All groups share one centre, and each spreads out both ways along 8 directions, with some noise.
Some rows, each with its group after it:
[ -7  27  15   3  -2   0 -29  16   1   7 -14] | J_82
[ -4  24   6   1   1   4   2  18  -6 -11   5] | J_653
[ 13  14 -17  -8  23 -42  17  24 -14 -25 -22] | J_442
[-23   5  11 -18  14  -9 -20 -10  -3 -30 -22] | J_976
[ 14  -8  -2  -9  47  -4  -3  17 -50 -36 -31] | J_124
[  2 -18   5  13  -5   0   4 -37  20  11  17] | J_410
[ -9 -18   7  -6  -3 -13  22 -50  11 -20 -12] | J_976
[-32   3 -34  -2  26   3   0 -50  14   9 -19] | J_653
[-25  38  75  -1  42  12 -31 -24   6  39   8] | J_442
[-52  30  -2 -40  25 -36 -33  26  18 -26 -38] | J_82
[-42 -12 -10 -41  60 -47  24 -18  24 -28 -23] | J_410
[-48  17   6 -13  19   2  34 -21  36  26 -15] | J_82
[-23 -19 -20  -8  48 -21  -3  -9  30   4  -1] | J_442
[ -1  37   4 -23  57  -3   0  14 -57 -16  -9] | J_410
[ 13   4  -3 -21  25  17  15  11 -61 -16   4] | J_653
[ 15   8  -4  17  -1   3 -15  14  -6  31 -22] | J_653
[-11  -4 -21   6   6 -13  39 -30  25  -3 -12] | J_82
[-33  21  -9  -3  37   0  13 -32  16 -24   0] | J_976
[ 29  11  24  19 -41   5  20  -6 -43 -16 -57] | J_124
[ 23  -9  39  22   2  -9  -8   2 -11  22 -50] | J_976
[  3   4  34   0 -38  -9  26 -28 -14  -7 -47] | J_124
[  1   9 -41  34   1  14 -28 -19   8  58 -37] | J_653
[ 4  1 -6 22 20  1  0 -8 12 18 14] | J_410
[ -5   8  -8  -5   2   4   1  -7  -9 -24  -1] | J_124
[-16  -1 -28  25  27  -6 -12 -25  54  25  27] | J_976
[-12  18  21  -5 -23 -10 -27   5   2  21 -43] | J_653
[ -8 -15   7   5   3 -31 -47  -2  39  24 -13] | J_82
[-11   1  19   7  32   5  18 -57  -5 -13 -12] | J_124
[-11  -3  12 -26  51 -16   2   6 -15  -6  -5] | J_124
[ 20   3 -24   8 -10  -7  34  28  -7   6 -12] | J_124
[-22 -23  18 -44  29  -9  13  33   0 -22   2] | J_410
[  1  13  -7  -3 -41  15  -3   8  -9 -10  -4] | J_82
[  8 -17  32  -4  59 -21 -16  -2  -3  25  -3] | J_82
[-14  -2  29 -16  34  10  14  -2  -5  -3  16] | J_410
[  2 -17 -24 -19  16 -21  21   1 -12 -30  -8] | J_124
[ 19  22 -49  27  -8  -6  -7  21  -2  -2 -18] | J_410
[ 24  19  55 -32  36 -84  17 -38 -30 -36   9] | J_442
[-28  -7  36 -10  38  22 -34  19  33  17  44] | J_410
[ -7  53 -25  35  -9  29   3   7   5  -6   6] | J_82
[  7 -13  55   2  39  10 -48  -6 -11  25  14] | J_976
[ 13  -2  -8 -17  52  -2  15  41 -35 -15   7] | J_410
[  7  -1 -43  -2 -48  25  57  -6 -16 -25   8] | J_82
[ 12 -16 -12   1  16  17 -11 -10 -25 -25  29] | J_124
[  5 -25  -6  -6  -3 -21 -19   0  -2 -25 -28] | J_976
[ -1  28 -19  16 -21 -12  27   4   9  -7 -47] | J_124
[ 14  13  35  -3 -35   8   0 -11 -24  -5  -1] | J_442
[  6  -5 -16 -18  -2 -22   0 -40 -24 -23  -9] | J_410
[  2  -6  11  -1  15 -16  19 -26   3   2   1] | J_442
[-11  30  35  14   6 -24  17   2  11  36 -63] | J_653
[-17 -28  -1 -13  52 -30   0 -29  27  14  -2] | J_653
[ -3  29  46  13 -16  27 -15 -19  -6  23   9] | J_442
[ -7 -11  -3 -15  17 -15  -7 -15 -10  16 -37] | J_653
[-27   9  10   1   5  10  16 -17  19  16 -26] | J_442
[ 14   3  28  10  -3 -33  -1 -32  13  12   1] | J_442
[ 8 23 -1 21 19  7 -8 21  0 21  1] | J_976
[ -5   8  25   1 -20  16  20 -18  -2  18  -4] | J_82
[ 29 -15   2  21  19  12  -9  10 -43 -42 -30] | J_976
[  4 -13  18  22  21 -24 -27   1  40  44  -6] | J_653
[-19   4 -36   3  -2 -24 -33  16  38   0 -23] | J_653
[ -8  14  10 -29  -7   1 -58  40 -25 -21   1] | J_82
[  1  30  -8  15  45  -4 -53   9  -3  24   2] | J_410
[ -7 -11  19 -18   9 -16  -7 -36   6 -10  21] | J_442
[-22   5 -20   6  26   2   6 -35  19 -26  10] | J_976
[  8  11  37  -4  36 -17   2  22 -18  21 -28] | J_442
[ -9  25  30 -32  -6  26  -1   4 -48 -27  18] | J_124
[  1  66  13  41  -3  69  33 -26 -41 -31  13] | J_976

New rows, each followed by its group:
[-18  23  28 -15   6  -7  18  15  -7  -5 -30] | J_410
[-20 -10   5 -35  -5  -8 -27  12  -1 -13 -16] | J_442
[ -8 -27  34  -7   3 -13  -2 -69  21   8  33] | J_442
[-28  24 -12 -35  24 -21   9  20  20  36  29] | J_976
[  5  18 -16   9   8   4  11  50 -12  -7 -14] | J_410
[ 32  20  28  10 -27  -8  -1  69 -14  60 -20] | J_124
[-13   3  44 -39  11  -9  -4  14   6  39  35] | J_124
[  2  42  30   0  14 -38 -11  10  -2   2 -21] | J_442
[ 18   8  39 -14   6  -5  13  35 -28  31  -6] | J_124
[  7  17 -24  26   0 -14  -5  20  15  36 -57] | J_653
[ 11  38   9  -2   9  -4  -1  22 -29 -18   1] | J_442
[ 41 -15 -28  26  35   8  11  10 -43 -28 -21] | J_124
[-15 -23  14 -18  52 -35  16   8  15  27 -49] | J_442
[ -4  32  16  28  14  -7 -17  20   0  -6 -67] | J_976
[-24  -2   5   3  63 -16  -2 -12  35  33  -1] | J_82
[-28  39   0  -3  13   4  -3  14   5  -2 -25] | J_442
[  4 -12   5  -3  20  -4 -26   4  -7  25 -14] | J_653
[  3  -4  26 -28  -7   4  -8  13 -15  12  31] | J_124
[-17   2  18 -11  26 -34 -20 -21  18  20 -30] | J_410
[ -5  -1  -2  -8  19  -5   5 -13 -13  10 -23] | J_653
[-17  31  47  -1  24 -10 -43 -21  -2  -9  -8] | J_82
[-12  12  11  11   8  20 -39  33  18  15  18] | J_410
[ -3  15 -20  21 -23 -36 -16 -31  27 -40 -31] | J_82
[-30 -21 -11 -47  22  -1 -27  45  11 -40  29] | J_410
[ -8  28  14  28   9 -19  -3  16  49  17  -6] | J_653
[ -4   8  17   0  31  38   2 -53 -48  51 -25] | J_653
[-31 -10  17 -23 -22 -19 -24  18  36  -6 -17] | J_410
[-22   0  23 -13  43   3  17 -46  -2  12  -1] | J_653
[-17 -19  -6 -13   7   4  56 -16  16  30  -2] | J_82
[-17  37  12   6  29  -1 -19  26  13  -2   6] | J_653
[-26  -6  -3  16  10  17   2 -28  41  30  -9] | J_442
[ -3  -6  -5 -23  48 -31 -12  20  -7  -8  -6] | J_442
[-23  39  16  -2  11  28  10  11  -2 -11   9] | J_410
[-28 -14  12 -22  20 -18  22 -22  25  19 -12] | J_82
[ 14  -7 -25  17   5 -15  24   8  14  -6   4] | J_653
[-19  43  -3   9   6   8  29 -19 -14 -34 -44] | J_124
[-21   8 -42 -11  44 -33  59  15  18  -8 -42] | J_82
[ -2  13 -11  -2   1  10  29  16 -10 -20   1] | J_410
[ 40 -20 -10  40  21 -42   3   9  12  17 -33] | J_82
[-29   7   7  -1   3  21  -3   4  15  21 -27] | J_442
[  3 -12   5 -12 -12   5  49  17 -13 -24  -4] | J_410
[-36 -17   9 -27 -16  10  52 -26  29  40  -5] | J_82
[ -3  22   3 -14   5   9  23  17 -28 -13 -15] | J_82
[-20  25 -20   9  29  28 -15   5   6  -2  24] | J_442
[ -3   7   5 -24 -11 -16   7  -2 -18 -29  -8] | J_442
[  6   7   1  10  14 -51 -30   7  14 -11 -44] | J_82
[-30  -7  32   7  52   0  -7   4  54  38  11] | J_410
[ -6   2   6 -39 -38 -36  -3  29  21  50   3] | J_976
[-36  28  -5 -61  64 -15  43  24 -23 -30  15] | J_124
[-26   9  41  18  21  36 -24  -9  26  60  -9] | J_442
[-19   5  27 -11  -1  -6 -14 -10  22 -16  22] | J_653
[  3  48   4  -7  13  16  62  16 -37   5  11] | J_976
[-22  11 -37  -8  32 -25 -19  32  44  16  13] | J_124
[ -6  13   7  -4 -36   9 -11  -6  -8 -28 -17] | J_976
[  3 -11 -21  -1 -26 -18   1   0  30  28  18] | J_976
[-33   5 -30 -21 -19  33  42  -1  13  10  19] | J_82
[-50  17 -21  -7   5  -4   6 -34  42 -17 -10] | J_442
[-16  28  40  -1  46 -17  -8 -21  13  16   4] | J_442
[-17  10  31  19  12 -12 -20 -26  33  24 -30] | J_976
[-42 -47 -33 -11  14 -14 -19  -4  63  20 -33] | J_442
[ 18 -55  15 -16  21 -61  12  18  32 -13   7] | J_653
[  3   3  -8   4  16  -6 -31  26  -5 -16 -22] | J_976
[-19 -15  -7 -22  47   6  29   7 -13  -6 -14] | J_442
[-15 -15 -24  -5  41 -19   1 -64  21 -10  23] | J_410
[-31   5 -31  -8  29 -12  37 -53  25 -16  -6] | J_653
[ 29  13  15  22  -4  36 -11   5 -47  43 -17] | J_653
[-26  52  22   7  19  38  13 -37   4  21  50] | J_976
[-21  20 -14 -30  18 -24  27  16   3   2  -4] | J_976
[-15  34  22 -13 -10 -21 -11  42   5 -19 -26] | J_653
[-36  17 -18 -31  -6  -6 -42  36  16  -9 -10] | J_82
[ 14 -33  -3   3  22  18  56  -2  -6 -13  36] | J_410
[ -9  12  -1  -7 -22 -23   0  26  26  23 -17] | J_124
[ 28  10  18  11   7 -10  12 -16 -36 -31 -11] | J_82
[ 15 -24 -30  -3 -17   4 -36   0 -20 -49  -3] | J_124
[ 13 -30   3  10  13 -23  15  18  19  25 -18] | J_410
[ -6  31   1 -13  53  18  35   5 -48 -17  -2] | J_653
[ -5  23  26  -1   2  10   6  -7 -21  -2 -18] | J_124
[-18   3  32  -9  -4  33   4 -21 -11  10  -2] | J_442
[  1  45   1  -2  -8  -6  26  42  -8  33 -14] | J_976
[ -5 -10  21   4  -2   4  31 -61 -10 -31 -15] | J_976
[ -7  -9  42  13 -30  -4  25 -32  34  24 -21] | J_410
[ -9  50 -11  -1  26  -1  -5  40 -18  -7 -27] | J_410
[ 24  14  21  40 -28  -4 -32 -31   1  -6   2] | J_82
[ 18  21  -2  12   1  -2  19  -6 -17 -11  10] | J_442
[-13   1 -23 -26 -34  25 -12 -48 -55   5 -51] | J_653
[-18   3 -33  -2  26  -3  -1 -24  -6  19 -41] | J_653
[-13  17 -20 -39 -25 -23   1  38  -3  -6  -4] | J_976
[ -5 -32  13  -6  16 -22  11   9  31  14  -9] | J_410
[ 20 -25   1   1  33 -10 -48  32 -19   5  -3] | J_124
[ -8  -4 -34  24   6  -9  37 -45  22 -39 -29] | J_976
[-84  19  16 -75  87 -21 -36  -4  24 -23   4] | J_82
